All groups share one centre, and each spreads out both ways along 10 directions, with some noise.
(in the rows, 128 means zero)
Known rows, each followed by its group:
[154 132 158 108 135  57 137 185 132 107 158 155 119 101] -> Lemap
[164 129 134 110 138 154 142 124 112 128 126 172 139 122] -> ziba
[203 183 148 125 141 118 100 145 150  66 169 137 149 147] -> kabif
[125 164 130  95 186  92 119 117 144 122  75 146 134  76] -> kabif
[118  71 169 103 145 126 138 151 111  85  91 122 125 164] -> ziba
[ 91 153 146 185 143 149 136 137 150 102 180 146 109  75] -> Lemap
[143 149 148 128 133 144 119 114 126 135 176 145 132 178] -> kabif
[123 114 142 135 142  64  86  93 135 110 140 161 131 123] -> kabif
[148  80 151 110 100 114  73 185 114 112  75 164 125 135] -> ziba
[121  81  65 205  77 160  82 167 124 180 132 130  78 130] -> kabif
[152 169 127  64 127  20  82 125 137 155  94 154 154 111] -> kifo
[113  99  92 144 135  37  94 150 125 137 123  85 113 132] -> ziba
[193  77 138 147 126 109 167 140 165  90 194 143 138 112] -> kabif
[120 120 156 161  77 137 151 147 143 106 169 175  98  87] -> Lemap
[103 166  88 157 147 114  93 157  71 139 141 124 104 122] -> Lemap
[156 111 144 134 160 144 144 108 156 124 155 147 144 134] -> kabif
[132 124 144 136 152 210 175 129 188 141 109 166  89 108] -> Lemap
[ 94 116 103 138 105 113 109 114 117 149 106 107 111 147] -> kifo
[147 146  84 136 108  83 126 117 158 109 107  92  90 150] -> ziba
[199  97  99  91  96  71 163 120 167 157 134 110 131 158] -> Lemap
[ 81  87  85 188  97 148  72  93 136 154 103  81 145 122] -> kabif
[144 139 124 141 150  73 164 154 151 110 205  81 126 132] -> kifo
[ 94 121 123 149 152 165  95  94 125 155 119 131 115 171] -> kabif
[145  55 134 155 135 142 111 149 110 104 125 166 125 115] -> kifo
[133 186 114 131 134  66  98 126 112 144 166 158 137  97] -> kifo
[140 149 122  78  93 151 101 126  80 130  47 151 121 159] -> kifo
[115 110 119 174 112 139 139 156 181  68 116  70  97 110] -> kifo
[155 100 157 120 196 153  98 154 162  94 102  94 163 160] -> Lemap
[114 173 146 120  96 115 184 131 135 100 174  89 110 153] -> kifo
[126 151  98 136 232 171 141  95 163 127  72 129 109  91] -> Lemap
[160 145  91 134 141 143 102 137 140 155 114 132 127 130] -> ziba
[167 170 115 146 180 121 101 153 186 120 150 105 142 104] -> Lemap
[156  75 111 144 163  95 117 128 151 116 122 120 121 134] -> kabif
[ 97  93 112 146 112  93 114 124 145 161 122  85 155  98] -> ziba
[147  28  74 130 143  68 124  70 122 154  81 161 135  92] -> kifo
[134 112 126 128 132 116 105 132 129 104 107 120 139 135] -> Lemap
[103  63 158 154 120  95 149 157 121  77 150 140 101 110] -> kifo
[ 84 180 132 127 116  82 103 163  77 142 139 160  97  98] -> Lemap
[110 102 125 184 106 158  75 157 144  85  90 142 110  83] -> kifo
[106 177 132 168  98 163 106 145 196  64  81 101 100  85] -> ziba
[124  99 125 120 142 119 159  91  79 169 172 150 167 109] -> ziba
[189 137 116  60 101  75 153 195 124 184 120 112 130 145] -> kabif
[201 143  55 117 182 123 129 134  87 147 133 108 137 152] -> kifo
[119 128 112 148 123 134 134 107 138 157 161 122 128 131] -> ziba
[115 134 174 129 130 136 144 152 155  72 139  84 134 148] -> ziba
[124 165  95 173 126 101  55 132 150 118 126  90 147 110] -> Lemap
[120 118 127 160 140 148 127 101 145 117 157 107 148 120] -> kabif
[196 110  99 106 131 116  96 152 136 156  94 159 118 140] -> ziba

New rows. What belongs after each?
[ 60  79 160 156 125 196 113 129 132 151  96 130 157  77] -> ziba
[138 150 156  63 186 153 162 143 167 153  87  87 112 206] -> kifo
[176 120 135 157 164 142 153 144 146  82 194 105 135 155] -> kabif
[113 168 104 177 164 111 119 140 143 126 182 117  92 120] -> ziba
[107 107 107 105 173 111 116 104 133 193  90 114 118 166] -> kifo
[149 131 148 112 113  92 125 123 118 103 151 149 124 155] -> kabif
[120  61 110 128 165 142 183 123 154 189 112 117 131  89] -> kabif
[163 153 124 117  90 114 142 107 126 109 149 136 129 131] -> ziba
[116 100 162 128  90 124 122 141 107 125 145 150 149 116] -> ziba
[153 146 132 114 142 183 139 120 120 101  90 145 123 140] -> ziba
[132 126 169  92 127  69 117 138 152 132 125 151 143 126] -> kifo
[144 131 133 117 110 161 156 100 127 135 142 135 156 127] -> ziba
[143 159 128 117 126  83 136 152 126 120 147 132 131  93] -> kabif
[137 145 128  97 121 158 113 132 118 113  64 108 121 171] -> kabif
[165  91 127  98 125  84 156 147 140 115 104 120 131 119] -> kabif
[160 196 134  76 122  89  83  96 169 153 109 105 185 154] -> Lemap
[162 141  91 151 116 153 120 173 143 118 108 108 114  98] -> kabif
[155 181 151 126 135  74  99 130 128 120 196 158 140 130] -> kabif
[131 111 108 145  79 106 140 118 114 115 154 109 130 135] -> kifo
[ 99 145  98  86 171 140 139 148 112 216  69 112 102 145] -> kabif
[119 163 108 133 190 143 127 133 220 147  86  66 108 127] -> kifo
[ 99  97 145 134  96 112 147 100  99  86 147 107 120 169] -> kabif
[191 104  76 109 149 103 164 177  92 160 150 113 100 173] -> Lemap
[ 41  61 116 166 158 127 120 102 107 171 100 120 149  59] -> ziba
[131 116 126 100 122 147 102 128  63 115  61 140 167 114] -> ziba
[114 166 104 175 116 142  99 132 139 136 137 126 139  63] -> kabif
[139 168 139 120 110 158 136 106 162 135 117 166 121 106] -> Lemap
[124 158 117 131 136 110  90 135 114 144 148 113 120 167] -> kabif
[122 110 123 133 167  84 137 131 126 152 170 132 116 141] -> kabif
[106 127 131 146 135  86 105 150  95  70 114 150  93 104] -> ziba
[103 173 121 138  74 156  97 120 119 161 122 146 126 112] -> kabif
[173 115 127 166 100 116 114 149 140  85 173 148 118 131] -> kabif
[202 103 129  76 136 171 161 117 179 146  75 126 167 129] -> ziba
[153 189 154  45 154  65 168 140 130 148 139 107 167 123] -> kabif
[151 104 113 103 152  97 185  95 128  67  95 125  71 175] -> ziba
[242  67  96 140 141 162 129 184 194 135 113 149 121 118] -> kabif
[ 97 166 124 170 120 135 104 140 145 115 149 103 119 113] -> ziba
[163 147  97 129 128  55 103 150 128  99 117 126 104 123] -> ziba
[156 105 115 144  77 140 161 117  99  89 155 121 126 138] -> kifo
[138  95 170 105 139 156 178 118 115  67 109 182  92 149] -> ziba
[170 145 118 128 118 106 117 146 130 122 151 160 120 128] -> ziba
[133 130 153 127  96 127 133 141 160 113 162  89 133 175] -> ziba
[131 107 178  83  99  74  72 149 123  78  43 163 148 108] -> Lemap
[107 126 108 176 167 144  83 133 108  94 133 126  80 167] -> kabif
[129 103 161  99 132 117 172  93 125  98 152 103 155 181] -> kabif
[ 99 136 120 161 186 164  69  88 139 175 132 155 112 159] -> kabif
[116 124 147 150  99  90  74 183 140 137 161 104 156 116] -> ziba
[147 145 131 120 158 134 138 134 160 108 108  85 164  96] -> ziba
[184  93 126 132  81 105 157 149 158  96 146 120 154  87] -> kabif
[148  76 163  85  91 167 121 148 140 102  36 131 145 145] -> ziba
[ 53  82  87 185 120 112 109 102 119 131 107  62 133 106] -> kabif
[190 192  92  99 107 104 162  72  64 104 168 167 135 135] -> ziba
[121 114 151 107 182 222 138 111  31 126  99 202 147 116] -> ziba
[ 98 173 124 106 116 134 124 137  90 158 120 136  93 155] -> kabif
[153 175 104 124 160 200  84 138 151 195 116 116 134 177] -> kabif
[189 120  89 166 131 135  92 185 151 115 134 121 108 131] -> kabif
[120 103 143  94 133  65 138 182  75 147 148 120 107 170] -> Lemap
[151 182 135 151 108  84  59 156 115 123 169 224  81 122] -> kabif
[120 129 115 140  91  98  84 140 120 176 148 106 197  79] -> ziba
[116 179  85 145 105  86  80 108 122 144 113 138 125  91] -> kifo
[150  81 105 159 128 130 132 154 135 114 117 144  89 118] -> kabif
[112 125 123 119 127 129 170 137 113 168 144 131 108 131] -> kabif
